Each new row is followed by its nearest point in the smallest flat space through zero that holds the last named rows.

q_730 (4 x 18):
[[  4   0  14  12 -41  55 -17  10  60   8  -3  35   6  29 -26   9 -10  38]
 [ 24  24 -27 -53 -28  12  17  64   2  25 -17 -22  11   1  14   1  18 -10]
 [  4  15  19 -25 -27  38 -33 -24  17 -12  16  -1  23   4  36  30 -30  12]
 [ 32  -5 -15 -39   4  25   7 -14  19 -23  15  -9 -35 -10  13 -18  21 -35]]
New rows:
[-28  25 -25  -7 -40 -34  -2 -13 -23  37 -37  23  -5   4  25  31 -37   7] -> [-15  14   6   2  -9 -14  -7  15 -21  16  -8  -8  32   1  13  20 -17  16]
[-25  39  -9  35   3  12   8 -35  17 -23  32 -12 -41   2  36 -17 -21 -25] -> [  3  -9   8   0  13   6  -9 -40   2 -24  17   1 -15  -8  11  -3  -4 -13]
[ -3  36  21  23  25 -23  21  13  -2   6  34   5 -22  24   0 -22  20 -15] -> [ -2  -8  -6  11  15 -16  11   1  -8   0  -3   1 -12  -3 -13 -13  11  -7]
[-30  12  24  29 -42   0 -37 -37  26  25  -7 -41  16  24   4 -33 -36  18] -> [-15   3  20  18 -12  10 -21 -15   7   1   3  13  21   9   2  19 -24  26]
[ 18  15 -41 -36 -41 -22 -34  20  10  24  22  25 -28   5  36 -12  26   5] -> [ 18  10 -13 -33 -15  17   5  22  10   4  -2  -9  -2   0  10  -1  10 -10]
[ -8   6 -42  27 -22 -39   1  -8  38  32  27   2 -24  25  38  -1 -34   7] -> [-4  0  4  6 -3  1 -4 -1  2  2 -1  4  5  3 -2  4 -5  7]

q_200 (4 x 18):
[[-54 -12  47 -62 -16   3  25   8   0 -39  15  28  -6  -8 -14  12 -21  40]
 [-59   5   9 -20  10  -5  50  47  -1   8  11   9  16   2  -7  -3 -34   4]
 [ 17 -63  47 -38  20  27  14  60  58  22  22   3  -2  65 -33  22 -26   0]
 [-16 -24  70 -33  26  25   5   1  14  29  -2   6 -18  -5 -43  37 -66 -28]]
New rows:
[  3  15   6 -42  19   3  26  23   4  31 -19  11  39 -21   5  -3 -22 -59] -> [-20   6   6   6  20   2  20  18  -2  30  -3  -5   6  -5 -11   4 -33 -25]
[ 15 -21   2  28  33  11   1  14  10  28 -13  29  15 -20   0  16 -12  34] -> [  5  -5   3   4   9   4   1   8   6  13   0  -4   1   7  -5   3  -8 -10]
[ -2  52 -10  42   5  17 -17  22   1  37 -33   9  18  11  -2 -23 -36 -26] -> [ -2  18 -20  33  21  -3   9   9  -8  38 -10 -15   9  -7   1  -5 -17 -35]
[-15  15  46  -7  17  25  42 -66 -45  -5  11 -52   3  17 -40  12 -23   5] -> [-18   5  30 -14   5   6  -2 -22 -11   3  -7   6 -12 -26 -15  16 -30 -11]

q_224 (4 x 18):
[[-10   3 -21  25 -11 -11 -56  29 -35  27 -37 -18   6  -3 -18 -31   1   8]
 [ -3   2  17  14 -26 -15   9 -32 -56  17 -32 -38  -7 -45 -37 -33  38 -37]
 [  5  48  -2   7 -49   8  12   6 -88   9  10 -51 -27  25 -20  18 -33   2]
 [ -5  39   4  15  -7 -13 -18   6 -38  22 -13 -18 -85 -50  19  20  47  18]]
New rows:
[-13  59  35  32 -17  26 -13  -5 -22 -29 -40  34 -37   9  -1   0 -38 -20] -> [  1  19  -2   3 -13   2  -1   6 -26   5   3 -14 -19   5   0  11  -7   7]
[ 15  28 -13   6   1 -32  34  45 -10   8  14  13  -2   3 -15   5  33  -1] -> [  0   9   1   1  -3   0   1   1  -8   2   2  -4 -15  -4   4   7   3   4]
[  0 -51 -43 -11  19  28 -52 -16  20 -15 -20  -5 -11   6 -12 -40 -40  20] -> [ -5 -18 -16   7  11  -2 -34  21  18   6 -15  12  30  13  -3 -20 -11   8]
[  3  18 -59 -34 -38 -57   5  37  21   2  25  35 -27   2  23 -35   5  68] -> [ -3  11 -14   3  12   1 -28  29  14   5   4  14 -21   8  24  17  -5  30]
[ 34  -8  -3  -1  36  -3  47   6 -25  -5 -28  15 -18   6  17  14 -28   8] -> [ 3  7  3 -6 -1  5 14 -3  1 -6 13  1 -8  6  7 15 -6  3]
[ 19   0 -52  24 -42 -17   0 -13 -29 -56  18  -6  28 -45 -24  12   4 -32] -> [  1  -1   7   1 -15  -1  13 -15 -23   1  -5 -17  10  -4 -19 -12   1 -18]

q_88 (4 x 18):
[[ 11   3  38 -11 -29 -44   3  24  16 -16 -39   7  36  15  11 -11   1 -11]
 [-30  19  18  18 -20 -21  49  74  30 -15 -23  21   0   8  -7  11  55 -31]
 [ -3  23  28   8  28  -9  14  17  23  -7 -12 -30  14  47   6 -32   2 -16]
 [ -6  -4  41 -31  -3  10 -32  -4 -27  46 -41 -46  42  -7  46   1   5  -1]]
New rows:
[ 40  -6 -10  -1   9  16 -15  16  -1  19  -7  -2  61 -33   4  -9  16   4] -> [  1  -6  10 -12  -9   0 -13  -3 -11  13 -13  -7  14 -10  13   5   0   2]
[ 21  -7   2  23  21   1  33  32  10  -4  -1  11 -12  13 -11  42   3  -4] -> [-10   7  -7  13   1  -1  20  19  12 -10   6  11 -12   3 -11   3  15  -8]
[-15  24 -20 -30 -27   1  48 -15  23 -22 -12 -44  37  -1  36 -23 -10 -59] -> [ -2  10  23  -2   4 -10   4  14   9   0 -17 -15  16  19  10 -12   5 -10]
[ 16  32   0  10 -11  -5   5 -48 -55  16 -23 -13   7  29   7  17  17  24] -> [  3  -4   5 -10   4   7 -16 -14 -11  13  -4 -14   9  -3  11  -1  -8   5]

q_856 (4 x 18):
[[ 38   2 -29 -18 -42  69  43 -24 -40  13  -3   2  39  -5  12  19  18   9]
 [ 13   5  -5  -9 -28  19  43   6 -39  -4 -72  39  19 -23  20  61 -38   4]
 [-22  29 -28   0  33  35 -23   8 -28 -25  -7  18  16 -63 -12 -21   3  46]
 [ 36  12   3 -27   0  39  17 -44 -10  -9  18   5  28 -53   3  39  14  10]]
New rows:
[ 11  -3 -10 -23 -15 -19 -13  -5  35   4  41 -11  26  61  12   5   3  -4] -> [ 13 -14   8   0 -13  -9   4 -11  18  15  28 -22  -6  35   1  -9  16 -20]
[ 14 -44  55  61   5 -26  -7 -14  26  -5  -1   3   5 -10  -3 -43  15   8] -> [ -7  -4  14   4  13 -25 -16   0  22   0  17 -10 -15   9  -5 -10   3  -9]
[ 28   2   6  61 -57   2 -15  22  13 -51 -16 -23   3 -10   1  33  14  -7] -> [  5  -3   4  -1  -9  -3  10   0  -2   3 -10   4   0   5   5  13  -7  -6]

q_445 (4 x 18):
[[  5  -5 -27  30   5  47  -2 -25  45 -27  10  12  10   9  18 -71  -6  82]
 [-46 -24 -13  32 -16 -24   6   5  55  22  57  -5  26  23 -10  25  68  -4]
 [ -1  -5  15  -1   6 -21  42  18   7 -32  32   0  10  10  15 -40  86 -15]
 [  6 -55 -25 -14  -5  12  52 -40  36   3  11  14  23  27  -5 -19  13 -23]]
New rows:
[  4  -4  20 -42   9  16 -39 -17  -7 -30 -24 -35 -56  -4   8  -4 -26  -7] -> [ 18  15   8 -13   6   8  -9   1 -28  -7 -26   0 -13 -13   3  -4 -33   1]
[-23  47 -20  17  25  50  39 -24 -29  39 -27 -15   9  10 -28 -21  -4 -24] -> [  9  -6  -4  -9   1   8   6 -10  -4   0 -11   3  -1   0  -1  -3 -18  -5]
[ -2  14 -72 -26   8  36 -31  13  24  11   4  56 -27  -4 -11 -24   0 -10] -> [  2  -7 -12   5  -1  16  -3 -14  12   1  -3   4   3   3   0  -9 -18  18]

q_776 (4 x 18):
[[ 47  19  -6 -45 -42  -7 -11  40  42 -29  51 -32   6   7  49  47 -32 -53]
 [-45 -24  -3  15 -14 -29 -20  15  49  16  36  19  32 -34  16  11  33 -67]
 [-19 -17   4  23  -2 -21 -22  34 -24 -27  -7 -43 -20 -13  51  29  28 -45]
 [-19 -24  -6 -23  -1 -31  -4  14  36  32  28  -5  15 -34 -13 -20  37 -21]]
New rows:
[ -1  12  11  29  31  11  -5  35   0  -6  17 -24  -3 -31   8 -33 -15   4] -> [ -3  -5   0   0   4  -6  -2   6  -8  -1  -4 -12  -7  -4   4  -1  10  -1]
[-38  -7 -52  18 -55  51  59 -58  44 -18 -16 -17  33 -23  11 -14 -10   6] -> [ -8   6   0  12  -4  10   2 -16  17   6   6  34  18   5 -10   1 -12  -2]
[-30   9 -22   7  -2 -19  14  53  21  45 -31 -10  51 -75 -18 -30  19 -23] -> [-31 -26  -3  -5   6 -28  -5   7  23  30  15   1  12 -33 -14 -21  41 -17]

q_192 (4 x 18):
[[ 15  40  -1  12   2 -16 -11  27   5 -24  -1  16  21 -41   8  -8  48   1]
 [ 82  -2 -26  11  -3  -8  -1  20 -23  20  14 -26  40 -23 -16  30   5  40]
 [ -8  44   4 -11  19  -8  10 -27   5   2 -11  40 -42   4 -21 -18  -3 -60]
 [  6  35 -21 -13 -32 -22  34  -2  13 -45   8 -26  -6  27 -22  16  39  -8]]
New rows:
[-24  -6   3   5  -1   4   6  17 -10 -14  -4   6   9 -18 -34 -12  35  -7] -> [ -9  13   2   2  -3  -5  -2   8   6 -16  -1   5   3  -8   6  -5  19  -2]
[  9 -25  -3  13  -9  26 -58 -16  19 -15 -15 -14  -9  -3   2  -4  34  11] -> [-10  -9   5   5  -3   3  -8  11   3  -6   0  -4  11  -7  13  -2   7  14]
[-10  -9 -10  -3  -8 -12   3   4  -7 -40   8  21 -40  -2 -17   6   1 -14] -> [-12  14   0  -6  -4  -5  10  -8   7 -13  -2   3 -13  11  -6  -3   7 -16]
[ 23  -2   6   7 -20  -8  12  29   1  -2 -32  14  61   1   8 -20 -17  -4] -> [ 12  -1  -1   7   2  -1  -9  13  -3   2   2  -1  16 -17   6   1   8  14]
[  0 -17 -31  19  26  -6   4  -9   5 -50   4 -19  24  -6 -15   2  20  -9] -> [  3   8  -6   0 -12  -7   6   8   4 -17   4 -11   8   0   0   5  19   7]
[ -1   6  -4  36   7 -28  -6 -13  15 -23  13  -6 -28 -14 -16 -12 -30  16] -> [ 0  3  0 -1  1 -1  1 -3  0  1 -1  3 -4  1 -3 -1 -1 -5]
